The groups are shells around one centre, one inside the other: the same stretched ball of 6 dimensions in 7 sizes.
(in the rows, 128 means zero)
Known rows, each followed by its group:
[125 107  74  81  95 120 101  96 139  76 113 127 172 180 153]
Q716
[135  63 111  76 124  73 116  94 132  84 142 103 169 154 142]
Q716
[133  99  87 104 113 121 106 111 138  63 109 128 141 146 160]
Q891
[127  82 102  86 112  84 123  94 131  75 133 127 174 165 151]
Q670
[127  88  92 108 110  94 126 116 150  83 116 129 173 180 155]
Q962
[136  70 115  93 123 100 125  98 130  61 133 128 138 127 164]
Q670
[126  82  93  78  99 106 120  94 146  83 127 127 175 179 156]
Q891
[134  84  95  76 112  99 104  94 131  75 130 114 161 154 147]
Q429
[155 100  87  96 110 100  99 123 136  69 128 123 154 147 132]
Q828
[142  99  91 101 104 102 119 114 138  66 126 141 162 159 148]
Q429
[147  74 113  78 124  94 107  94 118  57 143 118 137 114 147]
Q891
[134  73 113  84 111  91 132  91 131  67 142 136 161 148 157]
Q670
[122  74  98  91 104  98 134 100 154  88 125 129 178 186 162]
Q797
[156  85 102  83 119  98  98 109 126  62 139 116 141 123 136]
Q828
[135  83  95  82 115 101 103 100 135  77 126 110 157 152 148]
Q891
[136  76 118  95 117  78 137  96 124  60 143 143 161 142 154]
Q962
[144  78 111 102 118  63 132 116 134  76 143 131 175 159 137]
Q797
[139  63 120  80 125  72 124  92 123  70 149 118 159 136 146]
Q891
[136  92  97  79 117 119  96  89 118  53 124 122 132 122 157]
Q429
[140  76 111  97 108  81 141 108 140  73 142 143 172 162 150]
Q797
[148  84 108 110 133  84 111 119 124  60 128 120 138 122 144]
Q429
[142  98  86 100 119  97  95 118 133  72 118 112 154 150 138]
Q797
[116  75 106  82 106  88 138  82 135  77 133 136 180 176 165]
Q828
[132  52 122 104 124  65 149 111 148  88 140 123 173 166 155]
Q716
[153  73 115 108 136  93 113 120 128  57 132 118 122 106 150]
Q797
[136  91  99 100 100  91 135 110 142  72 133 148 177 173 151]
Q962
[130  71 104  81 102  85 135  97 147  87 139 130 186 182 151]
Q891
[116  82  96  78 104  99 123  82 136  78 126 128 177 177 162]
Q828
[121  69 111  74 116  89 125  78 126  73 136 122 166 155 161]
Q828
[146 102  89 107 123  98  96 121 127  62 118 119 143 135 140]
Q891
[128  70 113  89 115  99 133  91 133  65 134 135 152 144 167]
Q670
[144  68 115 111 123  87 135 120 143  70 134 131 148 140 155]
Q962
[130  88 106  98 129  99 108  94 113  50 122 125 133 119 160]
Q716
[132  71 111 102 120  94 132 105 138  69 129 131 151 146 163]
Q670
[136  94  95 101 129 107  95 107 121  57 114 114 130 123 154]
Q962
[144 100  86 108 118 114  98 123 137  65 111 120 138 140 149]
Q828
[138  85  99  97 122  84 110 110 130  73 127 116 159 150 143]
Q670
[150 106  92 106 122 113  95 116 120  46 118 129 125 114 147]
Q429
[156 112  91  99 116 124  90 113 116  37 122 137 117 103 146]
Q716
[154 112  93 107 125 114  89 116 111  36 119 132 116  99 145]
Q716
[151  82 113 107 140  90 104 114 114  48 131 119 119  97 147]
Q797
[152  97  91  84 125 106  79 108 118  59 126 105 132 116 135]
Q716
[120  90 100  92 107 119 126  86 129  55 120 147 147 146 176]
Q962
[131  91  94  94 111 125 111  99 134  59 116 133 137 139 167]
Q429
[143  75 115 112 120  80 140 117 137  66 136 141 156 145 153]
Q962
[123  90  97 101 117 104 119  98 130  64 116 132 152 152 165]
Q828
[117  81  99  81 102  86 132  86 137  81 132 133 189 186 157]
Q797
[127  64 116  88 123  88 129  91 131  71 134 123 154 144 163]
Q670
[152 100  92  86 113 106  93 108 123  58 130 122 143 129 137]
Q429

New rows. What belongs after each?
[144  95  89 108 124 103  97 124 135  68 114 113 140 138 144]
Q797
[135  67 119  82 132 101 112  86 116  53 135 118 125 106 164]
Q962
[138 107  83  97 107 103 103 110 132  68 119 129 162 160 144]
Q429
[131  85  99  95 100  86 137 105 145  79 133 143 185 183 151]
Q828
[139  76 111 107 117  64 140 115 138  76 140 137 178 165 144]
Q962
[139  83 106 114 129  80 120 118 131  67 125 123 149 140 149]
Q828
[157  90 102  92 126  87  97 115 120  60 137 115 141 120 131]
Q891
[135  98  92  85 110  90 107  99 125  68 129 126 169 158 141]
Q828
[146  87  96  79 106  97 109 104 135  73 138 124 164 154 139]
Q891
[135  84  94  97 117  87 111 113 141  83 124 113 168 166 143]
Q828
[144  81 113 106 129  78 121 111 121  57 135 129 145 125 147]
Q891
[135  68 116  73 125  88 113  84 118  64 142 115 147 127 153]
Q828
[126  88  97  99 105 110 129 101 141  68 120 142 159 163 166]
Q429
[131  98  88  98 100  97 123 108 142  76 123 139 179 180 150]
Q891
[145  73 109 104 138  80 106 118 129  71 128 103 140 127 142]
Q716
[133  80 100  84 102 101 127  99 143  76 134 134 169 167 155]
Q670
[140  72 111 110 126  90 128 117 140  70 128 126 145 139 156]
Q891
[135  70 119  72 123  84 118  79 111  58 146 124 149 124 153]
Q716
[149  61 126  95 141  82 116 104 118  56 142 114 125 100 151]
Q962
[125  85  97 101 106  98 132 106 145  77 122 137 171 176 161]
Q429
[132  76 103  97 121  83 121 108 138  80 128 117 165 160 150]
Q670
[133  88  92 102 111 107 117 113 146  75 117 127 157 162 157]
Q429
[129  74 107  90 112 114 127  94 139  65 127 134 145 144 170]
Q828
[133  66 124 103 128  70 141 101 126  64 140 134 157 139 157]
Q962
[126  77 108  77 119 102 114  80 120  61 131 124 146 134 163]
Q891
[139  94  89  99 121 100  97 114 133  71 117 112 149 146 144]
Q828
[150  67 122  89 132  94 115 100 119  51 143 123 123  99 153]
Q962
[125  94  96  92 107 103 122  93 128  62 124 141 162 157 161]
Q429
[139  96  94 114 124  96 109 119 130  63 116 125 144 140 149]
Q828
[138 113  77  89 114 131  78 102 121  53 108 118 130 128 151]
Q716
[146  99  91  71 107 119  91  93 120  54 132 125 140 126 145]
Q962
[140  90  97  71 114 108  94  89 119  60 133 117 145 130 146]
Q828
[141  82 107 101 117 108 122 107 133  57 128 137 137 130 161]
Q429
[123  95  87  82 104 124 107  90 135  67 115 129 154 159 165]
Q891
[139  64 111  88 122  76 123 106 139  83 140 112 165 154 145]
Q429
[142  63 113 111 127  74 132 124 148  84 133 117 159 154 148]
Q716
[124  77 103  87 116 106 119  91 133  69 124 124 150 148 166]
Q670
[139  64 123 111 140  79 127 111 126  61 132 120 133 117 158]
Q716
[153  86  96  91 114 103 104 118 139  70 132 119 147 139 139]
Q828
[135  68 117  98 116 102 138 101 138  63 135 140 144 137 168]
Q716
[136  62 117  82 114  84 134  95 137  75 145 128 164 151 155]
Q429
[151  91 103 115 122  84 120 126 132  62 130 134 150 137 141]
Q828
[143  80 102  76 113  99 108  96 129  68 138 120 154 140 145]
Q670
[148  95  97  98 126  85  98 114 120  62 129 116 148 131 134]
Q828
[144  91  97 103 104  79 131 119 143  77 136 140 182 175 138]
Q716
[146 106  82  91 108 121  91 111 132  61 118 123 142 140 145]
Q429
[133  92  87  73  99 111 106  93 138  76 127 124 169 168 149]
Q828
[125  66 116  83 112  90 139  85 133  70 139 136 164 155 165]
Q429
[130  84 103  75 118  97 106  83 117  62 132 120 152 137 153]
Q828
[139  95  91 117 121 106 110 125 140  67 111 125 142 145 153]
Q962
[138 107  84 102 110 133  98 110 133  53 108 133 129 133 161]
Q828
[140  60 121  94 128  71 130 105 132  74 144 119 157 139 149]
Q670
[148  71 109  99 126  79 118 119 139  78 136 113 155 143 140]
Q429
[126  72 113  79 107  82 138  84 130  72 144 138 178 165 157]
Q828
[134  87 104 108 117  91 129 109 132  63 126 139 155 148 157]
Q429
[115  78 102 102 111  90 140  98 143  79 121 137 175 179 168]
Q716
[145  84 102 113 120 105 120 123 142  64 122 132 138 137 156]
Q797
[131 110  81  80 107 124  88  89 119  55 115 126 144 140 154]
Q962
[150 116  89 100 120 118  86 109 109  36 118 133 120 104 146]
Q716
[126  76  98  88 108 102 124  99 147  82 125 124 168 172 160]
Q429
